The rows come from 6 hidden closed curves, with some noise, and rows from the same curve form a group. Each curve winds through 6 dimensions. The rows are also pushed far along 4 directions, which tell nothing about the answers.
In the rows, 128 means zero.
Known rows, each followed by its group:
[113  79 102 124 152 158 149 183 132 110 135 204 156 168 151 128 166  57
 136] => J_716
[126  90 148 143  97 119 153  93  97 167 217 100 137 114 127 130 138 107
 156] => J_500
[144 128 122  50 136 146 121 207 148 151 127 170 135 141 135 129 142  83
 133] => J_547
[106 154 156  64 155 119  93 194 182 124 115 142 147  93 162 129 136 107
 151] => J_500
[122  55 106 158 149 132 166 131 110 102 172 179 127 124 123  86 152 130
 152] => J_656
[118 109 111 118 147 137 119 150 129 101 107 168 122 147 130 119 135  89
 120] => J_547
[119 109 102 104 119 156 133 190 144  99 111 165 113 178 134 152 140  88
 113] => J_500
[126  72 106 140 144 137 149 154 113 107 164 182 152 132 144 109 143 110
 138] => J_656
[122  67 114 176 121 126 156  96 101  89 161 148 105 134 116  86 136 147
 127] => J_547
[ 86 102 140 147 131 139 164 134 125  94 121 142 114 124 128 117 163 111
 140] => J_656
[114 165 140 131 168 122 110 123 145 123  62 120 139 116 126 120 136 120
 124] => J_716
[189  91 119 148  84 118 108  82 108 139 191 130 134 190  93 119  86 127
 106] => J_549
[161 123 127  97 126 139 128 136 127 159 130 149 121 155 110  97 136 109
 124] => J_555
[ 87 156 148 127 163 124 135 119 130 124  83 125 118  75 143 108 153 134
 145] => J_716
[102 150 170 123 147 124 146 110 143 154 139 146 153  76 155 113 159 139
 179] => J_549
[150 114 136 114 114 130 120 124 117 168 187 158 168 125 171 113 129 108
 142] => J_716
[122 107 113 182 140 125 157  95 107  98 122 138 121 121 116 110 132 169
 127] => J_555
[122  73  98 141 141 149 173 161 113 141 165 161 139 132 149 118 169 106
 149] => J_549
[145 110 101 126 129 132 137 149 123 130 142 140 126 136 122 135 123 141
 130] => J_656
[143 106 140 112 104 134 147 143 136 175 204 141 144 107 174 107 146 151
 163] => J_547
[116 150 106 121 173 137 120 176 163  87  48 160 124 138 126 128 134 141
 119] => J_656
[151 194 120 112 140 130  89 148 162 121  51 123 140 142 138 145  98 170
  94] => J_547
[114 127 156  80 141 125 122 151 136 143 137 139 128 103 129 108 148  80
 148] => J_555
[135 161 137 182 135 103 131  44  98 138 100  58 113  92  97 119 107 191
 116] => J_656
[129 167 153 126 113 115 105  91 132 163 120  64 116 116 124 138 115 134
 124] => J_555
[ 67 167 139 103 174 134 138 155 133  97  74 170 137  71 152 153 151 107
 154] => J_549
[107 194 139 135 167 117 102 106 129 103  24 101 122 101 119 129 116 139
  98] => J_716
[177 108 107 157 121 128 124 124 134 129 130 123 139 181 105 110 111 154
 101] => J_549
[ 92 120 130 158 154 132 151 118 116  82  97 154 137 127 113 134 146 102
 130] => J_547
[124 141 103 180 132 129 114  96 125  74  66 125 119 172 105 151 101 145
  89] => J_500
[165 136 129 109 108 131  94 143 130 160 133 106 158 175 133 139 111  82
  92] => J_716
[144 161 163 108 125 109 101  96 130 159 117  85 127 118 107 112 116 114
 121] => J_555
[150  95 136 124  98 123 132 103  93 172 198 108 133 124 135 103 129 100
 128] => J_716
[133 175 138  78 107 130  97 154 139 168 142 115 154 119 164 182 108 105
 131] => J_716
[ 96  49 126 137 124 137 185 123  86 121 190 152  91 103 122  80 177  93
 159] => J_555
[146 117 137  76  96 131 107 159 148 146 174 140 119 148 137 131 119 102
 134] => J_656
[114 110 155 105 118 123 135 147 140 132 178 141 143 110 144 127 141 113
 158] => J_555
[118  95 123  77 126 143 128 201 148 111 157 189 142 156 139 145 142  65
 142] => J_555
[206 177 119  84  99 125  84 132 129 206 144  98 159 150 130 156  79 142
 104] => J_547
[144  99 127 184 111 125 162  77 113 128 141  96  99 144  98  85 137 179
 120] => J_656
[137 115  95 119 136 142 115 164 129  97 118 182 156 176 126 166 111  84
 109] => J_716
[132 220 144  83 133 124  83 137 149 157  62  95 131 100 156 152 105 146
 110] => J_549
[134 127 125 100 132 140 110 174 136 130 116 139 153 160 142 141 132  67
 107] => J_716
[ 79  80 118 110 139 148 162 201 139  61 128 182 111 131 134 133 164  91
 140] => J_500
[134 191 159 140 144  93 102  81 134 155  96  48 139  78 111 132 103 177
 128] => J_549
[128 148 166 113 130 119 126 134 164 165 162 121 159  91 162 122 142 155
 171] => J_500
[211 136  98 115  96 122  71 103 106 177 146 105 142 194 108 137  69 104
  74] => J_555
[130 138  98 106 141 153 122 181 141 104  76 172 122 158 144 134 131 119
 103] => J_549
[ 78 111 145 135 138 132 153 127 119 125 157 150 139  85 171 125 164 104
 166] => J_547
[116 123 127  97 124 146 145 153 116 163 152 143 121 104 169 118 158 103
 144] => J_547
[153  89 116 168 119 130 156  74  84 169 173 116 129 143 107 103 139 119
 132] => J_549
[140 123 119 101 138 141 107 170 132 135 110 150 153 165 141 128 132  65
 103] => J_716
[133 112 143 131 115 129 148 122 136 157 162 110 111 114 138  94 150 159
 150] => J_656
[133 109  90 138 137 144 132 140 115 108 120 174 129 156 131 138 125 115
 117] => J_500
[189 154  85 119 114 136  95 131 115 150 107 125 137 172 124 150  80 144
  79] => J_547
[111 110 129 175 152 133 172  91 107 142 128 132 134 111 123 104 164 133
 152] => J_549
[155 111 140  76 103 131 104 164 145 166 180 141 133 133 167  95 131 109
 132] => J_656
[ 51 132 150 137 165 132 166 146 126  71  85 142 114  58 151 111 171 133
 148] => J_656
[148 161 152 168 103 113 121  55 123 177 156  74 157 127 128 150 109 158
 138] => J_716
[126  85  88 110 133 155 149 169 112 122 144 187 119 160 128 138 148  78
 132] => J_555
[132 170 152  79 143 120  86 156 168 153 113 132 154 117 149 135 122 110
 141] => J_547
[142 134 117 154 128 116 101 105 121  90  85 102 109 153 100 116  96 146
  80] => J_555
[153 111  94 130 128 132  93 156 139  60  70 144 106 204  90 121  94 111
  61] => J_500
[113  95 136 121 119 128 144 140 133 127 187 158 129  96 168 103 144 144
 162] => J_500
[123 117  96 136 150 138 117 154 138  81  73 149 105 157 120 116 127 127
  99] => J_555
[142 143 120 116 156 119 107 141 138  98  84 145 134 139  85 134 105 128
 113] => J_547
[152 183 137 139 143 113  97 105 156 146  79  89 137 124 123 125 106 183
 115] => J_656
[117 109 144 168 117 106 136  64  98 127 171 101 120  88 130 103 121 156
 141] => J_500
[107  98 148 107 134 133 157 134 118 125 167 179 127  96 137  96 157 109
 164] => J_549
[143 179 167 141 113 102  96  74 140 167 111  35 132 127 106 136 107 141
 115] => J_500
[130  94 135 157 117 124 158  85 104 171 207 129 142 104 144 111 146 138
 169] => J_500
[107 113 153 125 127 131 165 113 112 128 138 132 109 112 102 109 156 112
 149] => J_555
[178 189 151 107 131 103  75  97 150 188 105  66 142 125 113 118  95 152
 114] => J_549
[135  76 120 164 110 132 163 112 106 107 180 159 134 148 120 114 134 140
 134] => J_549
[139 131 128  74 131 128  99 176 135 152 160 156 161 108 176 129 119  98
 134] => J_656
[ 97 126 157 158 127 124 157 114 134 117 144 117 146 102 142 133 151 144
 154] => J_716
[132  83 111 192 124 122 140  95 107  67 121 128 125 180  77 126 113 122
  96] => J_500
[152 173 141 101 113 109  75 106 123 146 116  91 133 123 121 146  82 121
 101] => J_547

New rows, each followed by its group:
[136 136 149 148 125 109 126  73 120 163 152  88 123 101 116 111 123 157
 147] => J_656
[166  88 111 142  88 137 149  90  87 181 199 119 118 157 116 118 127 117
 129] => J_555
[143 129 129 141 126 129 133 113 120 112 120 151 139 144 114 121 117 139
 117] => J_549
[187 155 116 130 119 131  97 106 131 188 119 107 153 173 128 130 106 129
 104] => J_549
[133  73 150 110  95 139 173 143 130 183 229 133 119 112 157  84 174 131
 176] => J_500
[129 146 124 104 161 132 115 172 166 104  77 162 132 134 126 120 131 139
 127] => J_547
[ 93 129 175 137 127 111 149  99 139 171 179  85 120  47 171  92 164 167
 187] => J_555
[132 187 157 137 125 109 100  82 118 159 107  68 154  96 139 148 104 138
 115] => J_656
[121 180 130 125 142 128 118 133 135  97  51 119 125 121 118 146 111 154
  98] => J_547
[161 112  89 138 142 148 128 137 119 137 105 161 140 187 116 123 130 101
 104] => J_549
[169 191 150  98 105 122  84 126 167 166 106  96 144 155 126 151  96 151
 112] => J_555
[152 152 141 146  88 110  94  65 116 161 138  53 112 139 120 130  93 142
 101] => J_500
[110 147 159  90 125 112 111 125 123 153 158 112 133  71 151 132 126 109
 153] => J_547
[ 90 139 122 134 170 135 151 161 131  83  75 156 137  99 132 138 147 136
 132] => J_549
[116  65 126 106  97 135 163 141 100 139 219 145  97 110 134 112 151 104
 158] => J_656
[102 185 156  89 167 115 116 153 149 163 101 102 152  52 158 144 141 131
 160] => J_549
[120 153 165 117 117 120 144  92 107 205 179  88 147  65 157 132 145 126
 169] => J_547
[164  93  86 143 102 158 132 139 112 131 143 173 141 213 133 139 121  95
  94] => J_716
[136 155 164 148 104 102 122  54 102 164 155  61 133 101 106 137 107 140
 133] => J_555
[125 103 125 123 116 137 149 133 121 164 187 141 137 119 150 136 147 113
 164] => J_555
[121  93 102 128 131 140 135 136 116 111 141 169 115 153 122 130 135  96
 130] => J_549
[129 103 100 122 127 157 138 164 130 129 139 183 147 172 151 149 142  87
 130] => J_716
[149  91 133  84 104 139 147 164 126 158 206 176 144 133 143 115 142 105
 155] => J_555
[139  71 105 149 124 146 181 116  91 131 173 177 125 147 107 110 151 115
 141] => J_555
[139 168 104 141 146 122  95 105 118 100  52 117 120 155  88 160  88 129
  87] => J_716
[118 135 123 225 166 112 150  65 120  81  66  98 140 133  77 128 122 181
 116] => J_549
[140  93 126 146 118 133 147 130 124 113 131 115 117 171  86 113 138 109
 110] => J_500
[127 175 117 143 139 129  91 111 130 100  52 122 138 154 128 155  98 122
  83] => J_547
[120 127 123 121 141 128 115 146 145 125 115 128 120 122 146 116 135 126
 130] => J_555
[107 170 165 177 131  95 123  33  99 117  97  55 114  78  96 124 106 169
 120] => J_547
[ 94 171 159 126 148 124 142 135 153 122  97 124 138  68 158 129 146 175
 154] => J_547
[139 162 147 165 125 115 132  81 135 188 137  56 146  98 147 125 134 183
 144] => J_549
[153 101 122 119  88 133 117 113 102 177 208 128 142 136 168 127 119 103
 130] => J_547
[184 113 131 160  83 121 113  75 114 169 176  93 148 182 111 126 101 129
 106] => J_656
[ 89 154 145 118 132 126 139 138 137 117 107 104 113  89 134 150 140 136
 142] => J_716
[ 98 133 120 118 149 127 110 147 131  90  87 137 114 124 128 140 126  94
 117] => J_500
[ 60  90 135 143 146 128 182 127 102  75 139 149  88  67 115 116 164 130
 164] => J_656
[ 89 108 118 142 148 137 164 135 118  97 106 144  91  99 131 101 160 142
 138] => J_555
[125 117 108 110 147 137  99 174 139  57  77 188 132 170 123 126 113  87
  90] => J_656
[130  90 119  70 110 144 120 191 145 117 168 180 113 159 137 129 133  76
 136] => J_656
[133  75 123 143  96 128 160 104  85 150 220 128 121 110 138 112 134 129
 147] => J_555
[127 101 137 187 126 133 157  80 108 142 149 122 152 148 127 110 151 121
 134] => J_716
[191 147 137 114 102 127 108  91 125 190 134 101 126 171  96 106 111 128
 107] => J_555
[121 166 130 144 145 113 117  92 109 122  87 103 129 102 113 139 108 144
 115] => J_555
[104 154 154 105 128 117 113 123 144 156 144 115 124  67 178 118 136 148
 161] => J_500
[ 65 117 138 136 139 138 171 142 117  97 116 130 109  90 137 137 166 115
 148] => J_716
[147 146 129 125 107 114  92 107 121 102 115 115 124 152 103 146  81 128
  91] => J_656
[139 169 153  87 130 116  72 141 153 142 115 125 155 119 157 128 106 111
 117] => J_656
[121 146 139  99 115 132 114 165 159 123 127 131 133 128 155 147 124 135
 130] => J_500
[121 146 169 141 115 111 127  94 138 134 144  92 140 108 120 132 124 147
 142] => J_555
[111 118 138 144 117 123 151 122 130 151 174  96 122  85 159 124 147 164
 159] => J_549
[120 120  98  81 135 156 120 208 142  95 111 209 143 156 167 154 130  86
 116] => J_716
[116 163 140 101 153 138 123 154 162 123  68 145 127 139 117 136 143 114
 134] => J_555
[159 152 108 113 140 122  84 150 149 136 104 120 151 160 120 158  94 119
 107] => J_549
[125 100 127 101 134 135 126 161 129 126 143 161 121 124 154  89 146  99
 130] => J_656
[128 179 124 111 127 121  94 137 138 119  86 105 125 116 139 161  96 149
 105] => J_555
[156 158 145 125 122 112 113  94 122 178 146  96 148 103 131 126 109 156
 136] => J_500
[102  99 118 196 158 127 168  84  92  92  97 127 110 111 109  85 154 144
 120] => J_656
[ 96 121 142 109 121 126 149 133 119 122 151 121  97  85 129 127 141 129
 152] => J_656
[159 129 127 183 107 120 130  36  86 161 153 105 139 139 119 115 107 152
 118] => J_716
[131  96 113 198 122 126 160  75 103 113 147 121 124 141 109 121 129 162
 128] => J_555
[133 140 118 154 141 131 140 119 133 117  96 131 124 124 129 114 128 178
 122] => J_547
[161  80 105 164  78 130 123  89  95 128 190 121 124 185 117 134 100 116
 102] => J_500
[148  84 112 160 138 123 133 102 117 104 136 155 126 169  82 101 124 120
 121] => J_549
[127 102 113 111 130 131 124 139 110 103 145 177 128 142 114 135 119  87
 127] => J_549
[135  65  89 141 129 146 158 144 111 119 154 166 110 166 110 112 147 101
 130] => J_656
[146 104 117  98  96 148 133 145 121 176 190 155 126 143 166 124 138 108
 144] => J_716
[124 118 144 125 102 134 147 119 111 156 179 127 148 115 157 134 141 112
 143] => J_547
[113 141 155 167 128 102 124  74 122 114 118  75 115  93 117 106 120 170
 125] => J_555
[140 138 127 129 133 127 129 117 121 146 112 104 114 121 119 105 130 143
 118] => J_549
[109  87 115 145 124 146 166 148 110  96 126 150 112 140 134 106 157 111
 115] => J_656
[ 99 163 137 116 160 131 136 157 154  81  60 159 130 111 121 141 136 146
 133] => J_555
[ 87 115 130 151 136 124 148 120 114  54 103 145 108 116 102 135 128 130
 122] => J_656
[167 140 126 104 129 133 110 155 150 168 129 126 150 145 144 116 126 136
 122] => J_549
[147  72  98 143 109 150 162 138 117 122 159 164 105 172 121 102 145 135
 124] => J_555
[144 128  91 106 132 146 112 168 135 126 111 164 135 174 131 161 118  93
 112] => J_555
[188 186 119 108 108 116  77 122 146 173 112  79 137 148 121 157  74 174
  99] => J_656
[157  86 125 154  75 128 137 103 108 126 179  99 113 177 100 118 113 132
 102] => J_500
[131 115 106 195 126 137 161  75  97 109  90 103 102 170  75 124 132 139
  99] => J_500
[132 141 159  73 135 130 134 151 147 181 149 143 132  90 150  95 159 121
 166] => J_555
[167 183 159 143 124 103  99  57 120 185 127  79 168 118 111 136  95 150
 126] => J_549
[143  64 129 161 126 130 161  98 104 120 165 156 129 164  85  84 149 102
 135] => J_555
[126 114  83 133 140 142 125 166 131  82  83 143 101 162 117 136 121 128
  95] => J_549
[113 137 123 148 161 132 123 130 128 100  75 143 145 137 132 122 136 111
 110] => J_656
[126 115 145  82 137 140 149 156 137 165 151 163 126 114 135  96 168  98
 164] => J_555
[119 167 163 168 121 105 127  43 106 159 118  52 125  92 111 132 119 152
 133] => J_656
[154  94 106 100 120 144 132 154 120 165 164 154 120 155 135 106 143  93
 131] => J_500
[ 75 108 131 176 149 137 179  94  88 101 128 154 135  89 142 124 162 118
 149] => J_716
[152 128 131 136  83 126 111 106 123 139 137  74 108 174 107 138 106 117
  93] => J_500
[119 157 149  57 123 141 122 185 160 185 156 144 145  85 202 132 154 122
 166] => J_549
[161 121 126  63 117 136 111 190 145 164 163 147 145 144 141 127 126  95
 131] => J_500
[ 94 146 125 177 147 124 132  85 107  89  78 121 123 112 131 135 125 141
 114] => J_547
[102  94 117 122 141 138 145 162 135 112 137 155 107 114 153 102 160 122
 146] => J_555
[161 192 134 115 105 127  91 104 142 182  94  67 124 152 129 152 102 142
 101] => J_500
[ 90 176 135  91 170 124  96 169 152  89  53 144 141 107 128 170 122  90
 125] => J_555
[203 122  81 107  78 149  93 137 120 163 146 139 124 225 122 150  84 108
  78] => J_716
[141  72 138 161 118 119 150  95 111 146 206 135 152 134 119 104 140 117
 157] => J_716
